The groups are shells around one centre, one inside the other: the same stretched ball of 7 dimensions in 9 sizes.
Known rows, each followed by its group:
-12.2,7.3,29.7,32.5,4.3,12.9,3.5,-4.2,0.8,-2.9,2.3,-1.8,17.4
R
-12.5,9.7,-34.7,32.2,-20.6,-11.7,-7.3,-32.5,7.4,-4.8,14.2,14.4,-3.7
V
-5.4,8.5,-7.6,43.0,3.6,-1.8,-15.1,-10.0,-6.6,3.6,17.2,-4.2,13.7
S
-22.5,32.8,24.6,8.1,-15.3,-12.1,11.2,-32.5,24.1,-5.9,-8.7,5.3,5.8
H
-27.9,12.5,35.1,19.9,-29.0,-1.1,12.1,-30.8,18.5,-25.7,16.6,-7.4,-7.5
C
-10.5,7.6,11.9,4.4,-13.8,-4.5,0.0,20.4,-1.9,-6.1,10.8,10.9,-7.1
S
-21.7,5.6,46.8,1.0,-27.3,-2.4,13.5,10.2,3.1,-10.6,0.2,1.2,1.1
T
-15.1,2.2,4.0,10.7,-20.4,4.2,-10.0,3.1,10.4,-17.4,19.4,13.7,-6.2
V
-16.6,13.9,-7.0,35.2,-12.8,-1.1,-19.6,-35.0,17.4,-15.3,26.3,-1.7,4.0
C
-22.9,18.1,30.7,20.3,-19.0,-3.7,0.3,-23.9,16.8,-19.9,19.9,-10.2,-2.5
S
-14.3,4.6,-10.4,22.9,-18.5,-0.2,-7.1,-15.0,8.9,-9.7,12.6,14.1,0.3
X
-15.5,6.6,51.0,11.7,-10.2,2.9,2.6,20.6,-3.5,-10.5,14.4,-10.9,3.2
R
-13.0,7.9,25.3,7.8,-9.1,5.4,-4.5,16.3,5.4,-14.2,17.0,5.0,-3.9
R
-11.4,12.5,12.6,8.8,-9.6,-4.2,-2.1,7.1,2.6,3.0,-4.1,12.6,10.6
R
-19.0,20.2,34.6,5.0,-17.2,-9.3,-2.3,-2.0,11.0,-8.0,7.3,-3.6,4.6
T
-13.3,12.2,32.8,19.1,-7.8,-4.3,5.7,8.6,-4.0,-10.4,19.5,-11.2,-6.3
X
-17.0,8.6,40.6,6.3,-11.6,7.4,-0.7,11.5,8.7,-12.2,6.9,3.1,6.4
R
-11.4,-6.0,18.9,24.1,-7.0,16.1,-12.2,11.9,-0.5,-7.2,11.4,6.6,15.4
S
-20.9,18.1,10.3,4.1,-26.2,-9.3,-0.9,-16.5,19.8,-13.9,7.3,11.0,-4.6
R
-15.1,17.9,-25.9,34.9,-7.1,3.2,-11.0,-50.4,25.8,-4.6,-0.4,21.3,15.8
H
-9.3,-7.2,12.7,16.6,-17.2,0.1,-3.6,26.6,-14.0,-5.8,18.2,3.5,-3.0
C
-7.1,13.6,2.0,22.2,2.6,-0.4,-4.6,-3.6,0.7,14.6,-15.3,15.8,26.9
N
-15.4,16.6,41.2,7.9,-1.5,8.3,3.2,7.4,11.5,-9.4,2.1,3.9,7.6
X
-25.7,12.9,56.5,6.9,-30.8,-11.7,31.1,-2.9,1.0,-16.2,6.4,-12.6,-13.4
H
-13.1,4.4,9.8,29.0,-4.8,11.2,-10.5,-12.6,8.1,0.2,-2.1,10.1,25.9
T
-8.1,8.6,23.5,10.4,-8.3,-8.3,-10.7,27.2,-10.2,0.0,16.3,-5.4,3.4
C
-25.6,13.3,66.3,-4.1,-25.5,-0.9,10.5,11.4,11.8,-25.0,16.9,-11.3,-9.9
T
-18.5,7.1,-3.8,21.0,-31.1,-12.7,-7.2,-21.0,7.0,-8.8,14.7,3.5,-0.1
X
-10.1,11.2,53.2,25.4,15.7,18.2,5.9,16.2,-1.5,-7.8,9.1,-9.4,11.6
N
-2.2,16.5,-20.1,11.8,-4.3,-16.9,-13.9,15.1,-5.6,4.0,16.6,11.8,-7.3
N
-16.4,24.1,0.0,20.4,-17.9,-19.8,0.1,-28.6,9.3,0.8,2.2,1.6,5.1
J
-19.3,7.7,26.2,9.5,-35.0,-22.2,17.9,1.3,-9.4,-1.9,3.0,-5.2,-6.1
V
-3.3,23.5,-46.6,33.5,-1.5,-20.8,-20.5,-27.0,3.0,11.6,9.6,12.3,7.7
H
-9.7,0.4,-22.6,44.6,-4.6,11.2,-30.7,-24.5,10.0,-9.7,26.3,6.9,14.4
C
-6.7,8.0,-20.2,46.0,3.3,3.4,-9.3,-24.1,0.8,2.6,9.3,8.1,13.7
X
-18.4,7.1,9.5,15.1,-30.1,-13.2,-6.4,-9.2,3.2,-5.7,11.1,0.4,3.7
S
-2.8,-8.1,3.0,31.5,6.6,19.2,-15.7,21.3,-9.2,-0.2,12.6,11.3,16.2
T
-12.6,-2.3,-7.6,32.8,-23.9,-8.2,-19.8,-5.8,-5.7,-11.1,34.9,-7.3,-3.0
H
-4.5,17.7,-5.9,11.5,-1.3,-12.4,-4.1,13.7,-4.2,2.9,10.3,10.3,-5.8
J
-2.1,5.1,-31.0,37.5,4.9,4.7,-21.6,-6.0,-0.6,-0.3,19.7,14.2,6.4
J
-14.8,13.8,35.8,15.5,-12.1,-8.8,15.9,7.7,-5.9,-8.6,13.1,-10.1,-9.6
J
-3.7,14.5,-11.1,42.5,18.2,11.3,-22.5,-15.7,7.0,2.8,10.7,6.8,23.0
J
-17.1,3.4,-12.7,33.5,-19.3,4.5,-8.1,-34.2,14.3,-8.2,6.3,14.6,12.0
V
-8.2,13.9,6.6,38.5,14.6,16.0,-19.2,-14.1,11.6,-7.0,16.6,1.2,17.6
J
-15.4,5.5,6.1,22.3,-25.3,-13.7,-3.5,-8.8,-3.7,0.3,7.8,-1.1,7.6
S
-19.1,6.9,33.1,5.9,-29.1,-10.7,-1.2,9.7,0.3,-12.3,17.7,-7.2,-4.7
X
-6.7,15.2,-15.7,47.0,8.8,1.1,-8.9,-32.0,2.9,12.4,-5.1,7.8,28.5
N
-19.1,17.4,61.6,3.1,-11.0,-2.9,15.7,12.5,2.6,-5.6,-2.8,-8.1,6.6
V
-16.3,7.7,13.2,38.9,-7.0,7.7,-2.4,-26.4,8.3,-10.5,12.7,-3.1,11.2
R
-11.9,0.5,49.4,14.1,-11.5,-2.6,10.2,32.4,-19.0,-1.8,9.8,-12.9,2.8
C
-5.1,8.1,8.3,20.3,6.1,7.6,-22.6,17.2,0.5,-2.9,18.0,4.9,11.1
J
-7.3,11.6,-45.1,28.4,-15.3,-14.8,-29.0,-21.9,6.2,2.9,16.7,15.8,6.6
N
-11.7,-1.1,18.9,23.6,-11.9,2.2,9.6,7.4,-9.8,1.7,-1.3,5.4,9.6
T
-14.4,10.5,53.9,4.8,-9.3,-1.0,0.0,30.0,-3.7,-13.9,22.2,-14.2,-5.5
V
-11.9,-2.6,8.7,40.1,-2.1,17.2,-6.1,-10.9,2.2,-8.9,13.0,3.9,13.8
X
-25.9,-1.1,61.5,10.9,-28.9,8.6,6.8,8.9,6.7,-33.7,32.2,-16.3,-13.9
H
-13.9,10.7,22.6,-8.1,-28.1,-20.5,-1.7,26.7,-5.8,-1.0,7.6,3.3,-5.3
H
-7.8,14.2,-39.3,23.4,-19.9,-24.2,-17.1,-17.1,-0.3,5.6,13.4,12.2,-0.5
C
-20.9,21.0,21.7,9.0,-31.3,-26.2,4.5,-13.8,4.5,-7.0,12.2,-9.8,-6.5
V
-13.7,1.8,44.1,10.4,-12.1,2.1,12.7,25.4,-9.9,-5.0,4.3,-2.2,1.9
S
-21.4,15.5,12.1,-2.3,-41.8,-28.0,11.3,-4.5,3.8,-10.8,11.5,2.7,-19.7
T
-18.8,22.6,47.0,23.2,1.8,7.1,6.3,-16.1,14.6,-10.9,4.6,-9.3,12.1
N
-25.6,2.7,32.6,4.5,-39.3,-3.4,-1.5,-1.4,12.4,-29.6,29.1,-4.1,-16.4
N

New rows. What belongs after each?
-9.1,20.2,-49.5,42.8,-6.6,-11.9,-19.6,-50.6,14.5,4.0,8.9,15.2,11.6
H
-14.0,22.7,2.2,20.4,-11.3,-15.3,3.0,-21.1,6.5,3.5,-1.8,4.6,7.1
R
-23.9,21.2,20.2,12.5,-27.2,-13.7,7.5,-29.4,17.0,-9.6,1.5,1.0,1.5
S
-21.3,15.4,38.7,7.1,-19.5,-1.8,7.0,-1.3,12.7,-24.7,23.0,-5.9,-15.6
S
-12.6,11.4,26.7,17.4,-8.1,-2.2,-8.8,10.7,0.2,-13.8,28.3,-10.4,-5.3
J
-11.9,30.0,-1.8,-1.8,-13.7,-23.4,-2.2,-2.6,10.2,1.2,2.3,12.3,-5.9
C
-17.1,3.5,2.1,42.7,-11.8,8.7,-5.7,-31.9,10.1,-15.5,20.3,-0.7,5.5
T
-13.5,4.1,33.4,15.5,-3.3,14.8,-3.2,11.0,5.3,-7.4,3.0,6.7,14.6
X
-22.7,25.3,26.1,5.3,-22.1,-11.4,12.5,-20.1,19.0,-14.8,5.0,2.8,-8.6
R
-9.4,-1.1,34.8,35.8,10.4,23.8,1.5,8.2,-4.2,-3.4,4.0,-0.5,21.0
T
-18.6,8.3,48.3,9.7,-10.7,9.0,11.1,9.7,6.5,-15.9,8.3,-1.1,-0.5
R
-15.1,0.9,23.0,24.5,-11.3,10.4,-11.7,3.3,5.4,-21.7,31.9,-5.6,-3.5
S
-19.6,25.1,44.6,3.6,-15.9,-14.3,12.2,-0.6,6.8,-7.7,4.6,-8.8,-2.9
T
-20.5,8.3,9.0,19.6,-17.6,9.9,-8.6,-23.8,23.3,-18.1,10.5,12.8,6.4
T
-20.6,21.8,1.3,14.9,-28.4,-21.2,10.6,-32.9,12.1,-1.7,-4.4,7.8,0.6
T
-7.4,11.3,-26.6,20.7,-18.4,-22.0,-0.1,-5.9,-7.8,6.9,6.8,12.8,-5.5
T
-14.0,4.7,6.0,40.2,-9.5,2.4,-5.4,-22.3,1.3,-3.7,11.1,-3.0,14.3
R
-6.1,13.7,-27.5,17.9,-12.4,-17.3,-14.4,-2.7,-1.4,4.7,11.5,13.9,-0.7
X
-11.5,18.2,2.4,-1.0,-12.3,-8.4,-4.6,6.6,10.1,-1.4,-0.6,19.8,0.6
T
-16.9,25.5,37.9,12.5,-8.7,-11.9,12.8,-3.9,4.7,-8.5,10.2,-11.0,-6.2
C
-11.0,-2.7,27.5,13.0,-7.9,11.4,-8.1,25.4,-2.6,-8.9,13.3,5.3,6.5
S
-20.2,8.5,10.5,24.1,-28.4,-10.7,3.7,-22.2,5.1,-11.3,14.2,-3.3,-2.8
R
-18.8,11.4,45.7,4.1,-14.3,4.4,-4.7,11.9,11.1,-19.1,18.4,-4.7,-1.0
S
-22.8,15.2,30.6,4.2,-30.3,-13.2,10.9,-9.7,9.4,-9.4,1.6,0.9,-1.7
R
-0.4,13.9,-37.9,43.0,9.1,-6.0,-15.2,-18.5,-3.9,14.2,3.8,13.9,16.4
J
-5.1,20.7,-11.8,32.9,4.4,-11.0,-10.8,-12.0,-1.4,5.7,12.6,0.2,6.8
T
-1.6,-10.7,-19.6,58.2,12.7,23.9,-21.6,-6.9,-7.6,-0.4,19.2,8.3,21.7
H
-23.0,10.2,58.5,3.4,-27.6,-7.2,9.6,12.3,2.2,-21.9,23.3,-17.8,-12.8
T
-17.3,13.7,28.1,19.8,-16.9,-9.5,7.6,-5.5,0.3,-12.0,18.4,-11.1,-7.7
R
-22.0,20.7,8.7,19.4,-28.2,-18.5,0.6,-31.3,14.0,-15.1,19.8,-6.6,-9.5
T
-2.8,15.0,-39.5,29.0,4.4,-2.4,-13.7,-17.6,6.3,13.0,-7.4,29.4,17.7
V
-25.5,13.9,10.5,13.1,-38.3,-14.9,11.1,-30.3,15.6,-19.1,13.1,2.9,-14.2
C
-10.3,-1.3,9.3,36.2,0.1,17.4,-19.3,-1.1,3.9,-14.9,28.6,-1.2,8.0
X
-17.7,11.3,31.4,18.7,-15.4,-2.6,-8.3,-3.5,6.0,-11.3,18.2,-10.3,6.4
S
-5.8,6.1,-6.7,44.4,11.6,15.3,-22.5,-11.4,4.5,-5.9,22.1,2.6,15.2
X
-11.7,12.5,11.7,30.1,-2.2,0.2,8.4,-11.7,0.5,-1.9,4.0,2.2,5.3
R
-1.1,9.9,10.6,30.7,18.0,7.8,-9.6,16.9,-9.4,6.2,9.4,1.2,14.9
S
-4.8,7.6,17.1,25.9,0.1,-8.3,1.3,18.9,-19.7,10.6,5.4,-6.1,10.1
T
-19.9,19.7,5.6,10.7,-21.1,-6.6,-5.0,-22.1,21.9,-17.6,15.8,7.7,-7.4
R
-9.3,9.0,0.1,21.8,-18.4,-21.3,-0.5,5.7,-14.5,2.3,17.3,-5.7,-6.3
T
-5.2,-0.6,-7.9,26.6,-7.0,-1.2,-19.9,11.7,-9.3,3.2,15.8,5.8,11.2
R
-5.6,9.7,-5.6,16.8,-10.0,-15.2,-2.7,11.1,-11.9,11.2,1.2,8.8,5.8
R
-17.7,15.1,31.6,2.8,-21.3,-10.4,3.1,9.3,4.6,-16.3,20.9,-5.2,-14.3
R
-16.3,9.3,-6.9,27.3,-22.9,-9.9,-13.5,-25.2,8.1,-4.5,12.8,2.7,8.9
S
-11.0,9.2,-15.4,21.3,-11.0,0.3,-20.8,-9.9,11.6,-9.4,19.5,13.4,2.1
X
-11.4,7.8,7.3,41.5,-2.1,3.8,-19.1,-17.2,2.6,-3.9,19.3,-8.6,18.5
C
-4.8,12.5,-37.6,44.7,4.7,-0.1,-13.3,-32.3,4.9,10.0,-0.7,18.5,20.0
T
-17.8,18.0,44.2,4.7,-10.8,-2.4,16.5,4.3,6.1,-4.8,-6.1,2.3,4.2
S
-13.8,19.4,-1.2,4.8,-11.7,-3.8,-6.1,-7.6,17.8,-6.5,2.0,20.5,0.9
J
-20.6,3.5,51.6,20.6,-13.0,12.4,1.2,1.9,6.7,-20.2,18.9,-11.6,4.6
R
-19.1,19.5,20.7,3.4,-18.5,-4.9,-1.2,-4.8,18.0,-21.7,21.0,3.6,-14.7
J
